There are 8 hidden switches. A switch that is on adds its own fixed numbers to the row, and there is some noise. The rows also spread widely along 11 directions, which tell nothing about the answers.
Some rows, each with its switches (1 for on, 0 for off) after it:
[-19 -22  49 -27 -24   2   1   0  -4 -18 -57  31 -43 -50 -28 -28   4  -2
 -10  28  -3 -15  20  20  11  10 -46 -68   5 -28  43 -18 -21   1  12   5
 -10  -7 -40] | 0 0 0 1 0 0 0 0
[  2  16  -6  -7  24   4  18 -27 -13  -7  -4  -9  12  -4 -13   4   7   8
   4 -12  -4   6   5  18  -4   0 -11  10 -19   3  23  16  -6  -6  15  25
   4   4 -18] | 0 1 0 0 0 1 0 0
[ 12  20  15  -1   9  26  -9 -31  16  11 -15  15 -16  -8 -43 -11  74 -17
  18   5  -9   2   2  18   4   2   4 -14  11 -44 -20 -11 -18  23  22  70
  36 -34 -32] | 1 0 0 1 0 0 1 0
[ -3  13  33  65   5  21 -24   0 -52 -35 -19  33 -30 -14  58 -18  -3  42
  22  15  53   9  17   5 -13 -28  16 -63   5 -15   7 -33  -5 -12  -5  37
 -23  -5 -43] | 1 1 0 1 0 0 0 1
[  9   4   1  -2  32   5  57 -17 -15  22  23  -4  13 -18  -3  47  19  -4
  -3 -16 -22   7 -32   8  34   8 -32  18 -35 -22  15   4  13 -35  29  11
  10   8 -33] | 0 0 0 1 1 0 0 1
[ 21  21  13  12   9  18  46 -16 -19   5  10 -23 -16 -16  -4  38  34   7
   8  -1  -5  -6 -17   6   7 -10 -20  19 -37 -29  -9  11  -1 -29   4  30
  15 -17 -36] | 0 1 1 1 0 0 0 0
[ 15  -2  12  16  34  16  -1 -19 -29   7   2  -2   3   1  14  17  24  16
  16  -9   3   6  -3   7  11 -25   4 -19  -9 -19  13 -18   5  -1  26  31
  11  -1 -14] | 0 1 0 1 0 0 0 0
[-19  -3   7  -7  -9  -3  35 -31   1  -7 -10 -21  -2   7 -13 -19  17 -18
 -12   9 -15   6 -31  23   3   7  -5 -29 -18  -3   5 -13 -13  -3  -4  25
 -15 -32 -40] | 1 1 1 1 0 0 0 0
[-15 -18  -4   5  30 -19 -10 -27 -22 -44 -44  44  25 -18  -7 -19 -29   8
 -22   3  17  40   9  18  45  22 -41 -64  -4  11  52   3   4  17  22   6
   5  -7 -58] | 1 1 1 1 1 0 0 0
[-16   2  18  44   9  13   6  -2 -33 -20  -2   6 -12 -21  23 -10  11   7
  12   6   8   2   1   8  15 -16  -3 -18 -22 -15  -2   8  13 -16   0  35
  -7 -11 -40] | 1 0 0 0 1 1 0 0
[-35  -7  -2 -38  36  -9   4 -31  -7 -10  16  15  25 -19 -18 -35  23   8
  13  -6 -24  24  20  16  -3   9  -8 -26   2 -24   0  26 -10  17  28  46
  26   4 -51] | 0 1 0 1 0 0 1 1
[ -1  -1   1  -4  24  -6  15 -43 -14   0 -10 -25  18   9  -6   4  -2  -3
   7 -12  -8   3  -3   5  -1  -3  -2 -17  -8  11  28  -6  -4   8  17   7
 -11  -4 -11] | 1 1 0 0 0 0 0 0
[-44  22   7 -20  21   1   7 -64   6 -10   3 -16  48   5  -8 -27 -19  -7
   9 -29 -17  -9  14  32 -29   1  32 -12  -7  20  12   0  -2  -3  12  16
 -33  29 -13] | 0 1 0 0 0 0 0 0
[ 20 -45 -17 -15  26 -26  35 -25 -34  20  28 -28  25  46  37   1  14  -8
  24  -2 -17  47 -41 -32   9   0   2 -59  22   3   0 -39 -23  18  23  14
  -2 -24 -34] | 1 0 1 1 1 0 1 1
[-30 -19 -11  23   9  -3   7  -7 -13 -19  13  13  15  40  40 -44   8  -6
  -9  13  19  56 -54  24  17   0  30 -66  -3  18  -3 -51  -7   1 -13  36
 -38 -35 -52] | 1 1 0 1 0 1 1 0
[-13  -1   0  49  17  14  15  -5 -19 -17 -17 -11   8 -10  -7   2   0  -6
 -21  -5   0  -1 -27  27  39 -23 -21  -3 -51   4  24   4  35 -17  -6  17
 -18 -14 -28] | 0 0 0 1 1 0 0 0
[ 49  41 -34   2  28  12   1  -2  -5   3   8  18  -9  26   1  23  57  26
  16   0  27  53  -6 -11 -20  21  -2  11  12 -15 -13   3 -26   6  12  47
  45  -9 -44] | 0 1 0 0 1 0 1 0
[  3 -11  -6  16  14  -3  -6  -7 -22 -30 -21  -4  -1   2  -4 -17   5  15
   1  14  18  26  -2   1   9 -10 -23 -38 -11   3  15   5  -2  16  -6  24
   2 -26 -43] | 0 1 0 1 0 0 1 0
[ 44  27  17  15 -11  22  17 -72   6  10 -34 -34  -1   9 -50  18  43 -22
  23  -8 -15 -26  -4  13  -8 -16   1 -12   5 -10   1 -20 -26  24  14  39
   6 -15  -1] | 0 1 1 0 0 0 1 1
[ 10  16  -1 -42   7  -6  44 -22   4  19 -13  -7  -6  -7 -23  19  10  -4
  -3  -6 -11   3  -8   8 -13  29 -29   8  -4  -2  38  -1 -25 -19  24  -2
  -6   2 -17] | 1 0 0 0 0 0 0 0
[  1  16  11  24  -8   7  12  -2 -31 -26  -2  -2 -17  17  52  -9 -10  30
   9  13  39  22  -9  -2 -31  -4  17 -48  -3   4  -4 -29 -20 -22 -23  16
 -33  -8 -51] | 0 1 1 1 0 0 0 0
[ 39  22  -5 -40   4 -15  30 -49   1  -6 -19 -18   5   3 -27  19   6   4
  18  -4   4  16   8  -9 -26  27 -34 -17  11   4  18   7 -38   6  15   7
   9  -7 -43] | 0 1 0 1 0 0 1 0
[  1   0  13  11  19   3  44 -29 -19  16  17 -10  24   0  25  25  -3  -9
   5 -18 -11   4 -33   9  18  -3  -2 -15 -20  -1  14 -26   6 -31  16   2
 -28  16 -27] | 0 0 0 1 1 0 0 1
[  2  -6   5  22   6   6  -7 -10  -8 -22 -25 -10 -11 -10 -26  -7  28  -5
  -3  14  -5   5   3   3  19  -6 -20 -19 -18  -8   3  15   6  22  -4  30
  20 -23 -38] | 0 1 0 0 1 0 0 0
[  0 -13  28  -9 -31   2  77  -8 -17  10  22 -33 -25  -7  18  19  25 -12
   6  22 -15   0 -47  -7   0   0 -14 -29 -21 -21 -16 -23 -21 -36 -14   4
 -28 -20 -49] | 0 1 1 0 0 0 1 1
[ -8 -46  15   4   5  -4   0 -16 -12  -5 -47   0 -19 -12 -35 -24  22 -13
 -17  21 -20   0 -13  20  40 -13 -33 -55  -6  -6  49 -22  -6  37  20  16
   1 -29  -8] | 1 1 0 0 0 0 0 1

New rows. What belongs after each?
[-19  22 -34  -1  24  15  13   9   7  -7  15  10   0  12 -20 -25  47   5
 -19   4  -5  37 -23  36   1   9   3  23 -26 -15 -14  16  -8  -7  -3  66
  25 -24 -43] | 0 0 1 1 0 1 0 0
[-16  30 -15 -57  31 -17  -1 -65  34 -17 -20  12  51  -2 -57 -12 -17 -15
  -4 -24  -9  20  27  21 -13  49 -12  -9  11  20  27  18 -22  20  28  11
   6  19 -42] | 0 0 0 1 0 0 0 0
[-20  11  -3  28   8   7 -19 -44  26 -17 -18   6  21  10 -39 -27  29 -40
  -2   1  -9  15 -10  20  20  15  24 -27   3   5 -18 -11  -1  40   0  45
   4 -23 -44] | 1 0 0 0 1 0 0 1
[-15  29 -10 -17  27  -1  -7 -67  11 -20 -43  29  41   4 -36 -24 -11  -2
 -15 -22   6  18  10  48  -1  24  -2 -26   4  18  46 -10 -15  12  29  27
  -8   7 -26] | 1 1 1 1 0 0 0 0
[-24  29 -12 -25  29   3  36 -20 -14  -4  13  12  19  -4  14  -8  -1  30
 -10 -19   1  18  -5  36 -23  12  -3  10 -24  -4  24   9  -8 -41  15  22
 -12  21 -32] | 0 1 1 1 0 0 0 0
[-56 -14 -21 -49  20 -16  38 -33  14   6  -8  10  25  -7 -38 -53  25 -16
 -36  -9 -54  19 -32  60  15  23 -26 -10 -23  -3  39  11  -6  -4  30  33
   1  -5 -31] | 1 1 0 1 1 0 0 1
[-21  15   3   7  19   4 -11 -61   6 -23 -19  22  36   6 -19 -37   9 -12
   7 -13   3  21  -3  42   9   7  15 -41   4   7   7 -16  -8  17  16  52
 -11 -10 -38] | 1 1 0 1 0 1 1 0
[-30  28  14   7  15  29 -49  16  12 -25 -14  83 -20 -13   7 -32  27  18
  -4  16  43  41  23  23  -5  26  32 -47  26 -22  -6 -31 -15   8   8  44
   8  10 -54] | 0 0 0 0 0 0 0 0
[ -2 -31  14   9  -2  -8  23 -23 -21 -16 -28 -25   3   1  -4  -8 -11 -11
  -9   8 -10   4 -27  16  26 -13 -28 -45 -22  15  38 -20  -3   5  -1   4
 -27 -23 -21] | 0 1 0 1 0 1 0 0
[-23   6  -5  17  32  10  -2  -6 -16  -8   8   2  16   7  16 -13  -2  11
  -1  -8  10  18  -8  18   2 -14  15 -12 -19   2  11 -10  11 -11   3  24
 -17   2 -26] | 0 0 0 1 0 0 0 0
[ 14 -21  -9  10  31 -11  -2 -49 -19  -2  -5 -58  23  32 -13  -7  19 -12
  24  -7 -19   5  -6 -11   0 -25   6 -25  -1   8   2   1  -3  45  13  33
  15 -37 -10] | 1 1 0 1 0 0 0 0
[ 21   8  45 -27 -44  -4  47 -62   2   7 -47 -32 -24  -5 -22  -5  11 -21
  15   5 -16 -32 -16  14 -27   7 -23 -52  10  -3  26 -39 -43 -10   7   5
 -38 -20 -23] | 1 1 0 1 0 0 1 0
[-10  -6   2  49  44  25 -13   5 -26 -10  -4  30  10 -23   0   8  25   6
  -5  -5  11  22  -5  18  57 -23 -12 -10 -28 -23  12   3  37  -4  21  35
  13   0 -30] | 0 0 0 0 1 0 1 0
[ -7  21   2  28  16  16  -4 -16  -9 -23  18  -8   6   7   4   3  25   2
  14   6  15  22   3  -5  -2  -5  28 -11 -12  -9 -38   5   2  10 -14  41
  14 -19 -50] | 0 1 1 0 0 0 0 0
[ 16  15 -29   1  46 -12   5 -51   0  -6   9  -8  46  28  -9  12  15  -8
   9 -20  -2  40 -13  -1  11  17   4  -5  -2  11   1   5  -1  23  21  32
  25 -14 -40] | 1 1 0 1 1 0 0 0
[-34   5 -20  20  15   2  28   3 -26  -4  18 -30  -1  21  28 -35  21  16
  -6  -1 -14  11 -27  19 -23 -20  14   7 -37   3   3  13   8 -25 -12  34
 -18 -14 -24] | 1 1 0 0 1 0 0 0
[  0 -27 -22  19  32 -11  -7 -51  -3 -22   6 -40  49  36 -25  -9  13 -34
   4  -3 -16  34 -24   1  39 -11  13 -33 -11  21 -15  -4   4  56  -1  42
  16 -43 -34] | 0 1 1 1 0 1 0 0
[ 16 -11  -7 -11  49  -4  15 -27 -41  16   5  -4  15  10  19   2  20  25
  21 -15  -4  20  -3   4  -2 -17 -12 -20   2 -14  32  -7  -6   0  42  32
  14  -2  -9] | 1 1 0 1 0 0 1 0
[-21  32   8 -27  15 -12  50 -56  -8 -11  19 -13  34  -5  17   5 -23   5
  12 -20  -2   8   0  11 -28  24   4 -10 -12   6   2   9 -16 -33   8   8
 -23  10 -55] | 1 1 1 1 0 0 0 0
[-22  -1   6   0  20  -5  24 -47  -5 -13  26 -30  42  10   5   4 -10 -22
  13 -16 -11  12 -15   6   8   2  21 -15 -16  18  -9  -4   4   0   1  13
 -22   0 -35] | 0 1 0 0 0 1 0 0
[ 14  39  -8  15  28  11  27 -20 -21 -12  27  -8  13   9  27  30   6  24
  16 -10  25  24  -5  -3 -17   4   9  10 -19  -7 -16   7  -5 -26  -2  30
   5  -1 -50] | 0 1 1 1 0 0 0 0
[ -1  11   4  -6 -11   0  31 -23  -5 -12   1 -42  -6  -6 -19  -1  13 -12
  19   9  -9  -4   3 -14 -20   2  -9  -6 -13  -8 -22  22 -14   1 -15  21
  -1 -22 -46] | 0 0 1 0 0 0 1 0
[  3   0   9  -1   2  -5   9 -41   2 -18 -12 -33   5 -14 -45  -1  14 -25
  19   5 -19  -9  16  -6   1   3 -14  -7  -3  -1  -8  22 -14  30   1  29
  12 -18 -32] | 0 0 0 0 0 1 0 1
[-35 -17  25  44   0  22 -14   0 -17 -24 -19  -7 -15 -21  -9 -44  21  -8
  -4  15  -8 -14  -3  33  24 -38   3 -33 -30 -18  -3  -4  16   6 -13  51
 -13 -30 -26] | 0 0 0 1 0 1 0 0
[ -9  -4 -12  32  34   8   1 -10 -19  -9  18  -4  19  18  14  -3  19  -6
  10   1  13  36 -18  -5  21 -12  23 -22  -7  -4 -16  -9   9  12   2  37
   3 -25 -38] | 1 0 1 0 0 0 1 0
[ 46  36  18  33   5  26  24 -40  -8   9 -22  -9  -1  -6 -15  42  26  -7
  18 -16   8 -13 -13  12  11 -10 -17   2 -18 -14   7 -15   2 -22  15  26
  -4  -2 -21] | 0 0 0 1 1 0 1 0
[ -8  -4  -3 -68 -14 -26  34 -36   8 -16 -28  -5   0  -1 -35 -33   1  -4
  -9   8 -21  17   0  21 -24  39 -36 -37   8   8  32   5 -51   8   8  14
  -2 -11 -44] | 0 1 1 1 0 1 0 0
[ 36  19  27  58  13  26  28  -5 -36   0   5  -4 -18 -29  21  65  15   9
  20  -1  21  -8  -5 -19  29 -16 -18   4 -27 -26  -5  -3  18 -30   7  12
   3   3 -37] | 0 0 0 0 1 0 0 1
[-18   0   3  40  28  22  -2 -15 -26 -10  -3  -2   9  -8   4 -18  28   9
   2  -7  -8   2  -7  28  18 -35   4  -9 -32 -16   5   7  26  -4   9  46
   0  -1 -18] | 0 1 0 0 1 0 1 0
[ -8 -17  13  62  18  22 -12 -10 -22 -17 -44  -8   6  -6 -13   3 -14 -13
 -22   0  10 -13 -17  30  51 -40  -9 -24 -39  17  51 -26  37   2   0   3
 -37  -8   8] | 0 0 0 0 0 0 0 0
[-13  -2  41   8  22  17 -13 -40 -20 -11  -9  -5  -1 -42 -23 -13  42   0
  32  -8 -31 -28  37  12  12 -25 -10 -24 -10 -49 -16  26  12  18  27  57
  39  -3 -35] | 0 1 0 1 1 0 0 0
[ 13  70  27  16   0  35  22 -15  -6  -1   6  20 -32 -34   4  25  42  15
  32  -4  23 -13  22  10 -31  14  10  28  -8 -41 -26  13 -19 -41   7  54
  13   2 -44] | 1 0 0 0 0 1 0 0
[ -3   6  19  10   9   6  13 -43  -4 -10 -11  -5  27   4   2  12 -18 -18
   4 -11   7   6 -13  10  15   3  10 -41  -6   8  10 -33  -1  -4   5   4
 -29   2 -32] | 0 0 1 1 0 0 0 0
[-58 -30  50 -17 -28   2  14 -15  -3 -16 -17   3 -24 -36 -10 -48   9 -15
  -1  24 -26 -18   3  23  -1  -3  -2 -68  -2 -19   6 -19 -13   4  -3  16
 -28  -5 -42] | 0 1 0 0 0 0 0 1
[-24 -13  15   1 -15   0  43 -12 -11  -7 -38   3 -10 -19 -13 -16  -8  -7
 -35   6 -18  -8 -32  43  21   1 -39 -31 -34   9  60 -17  -1 -27   2 -10
 -45   7 -18] | 0 1 0 0 1 0 0 1
[ 13   4  -2   1  22  -3  23 -23 -14  -1 -10 -18  16   5   0  25 -16   1
   0 -10   8  10 -13   2   7   1 -17 -11 -14  13  31 -11  -1 -11   9  -6
 -19   1 -19] | 0 0 0 1 0 0 0 0
[-17 -25  17  -6  20  -1  15 -21 -26  -5  -6 -21   9 -15  -5  -7  -2  -3
   6  -1 -19  -7   4   4  14 -20 -15 -30 -16 -13  18   5   6   4  15  14
  -2  -7 -23] | 0 0 1 1 0 0 0 0
[  1  10   6   0  34   8  28  -5 -38  -4  -9  15   8 -24  18  28 -28  30
  -3 -15  18   3  12  10   8  -5 -27   3 -25  -2  53   5   7 -42  23 -10
 -17  30 -14] | 0 0 1 0 0 0 0 0
[-16   2   0  28  17  10   9 -21 -22 -15  -6  -3  14   5   9 -17  10   6
  -7  -7  -4  10 -17  28  13 -18   3 -22 -29  -3   9  -5  12 -10   1  34
 -10  -7 -33] | 0 1 1 1 1 0 0 0
[ 23 -12 -11   2  13   2  -1 -14  -9  14 -24 -15  -8  41   0 -13  23  -4
   0   4   2  19 -28   6  -4  -8   5 -34  12   9  31 -47 -21  19  14  21
 -11 -29   1] | 1 0 0 1 0 0 0 0
[  5 -20  19 -19   8   2  20 -31   1  10  13 -18   1  -4 -25   7  61 -27
  13   6 -41  11 -17  -5  29   6  -9 -31  -2 -40 -32  -5 -10  25  20  45
  45 -29 -51] | 0 1 1 1 1 0 0 0
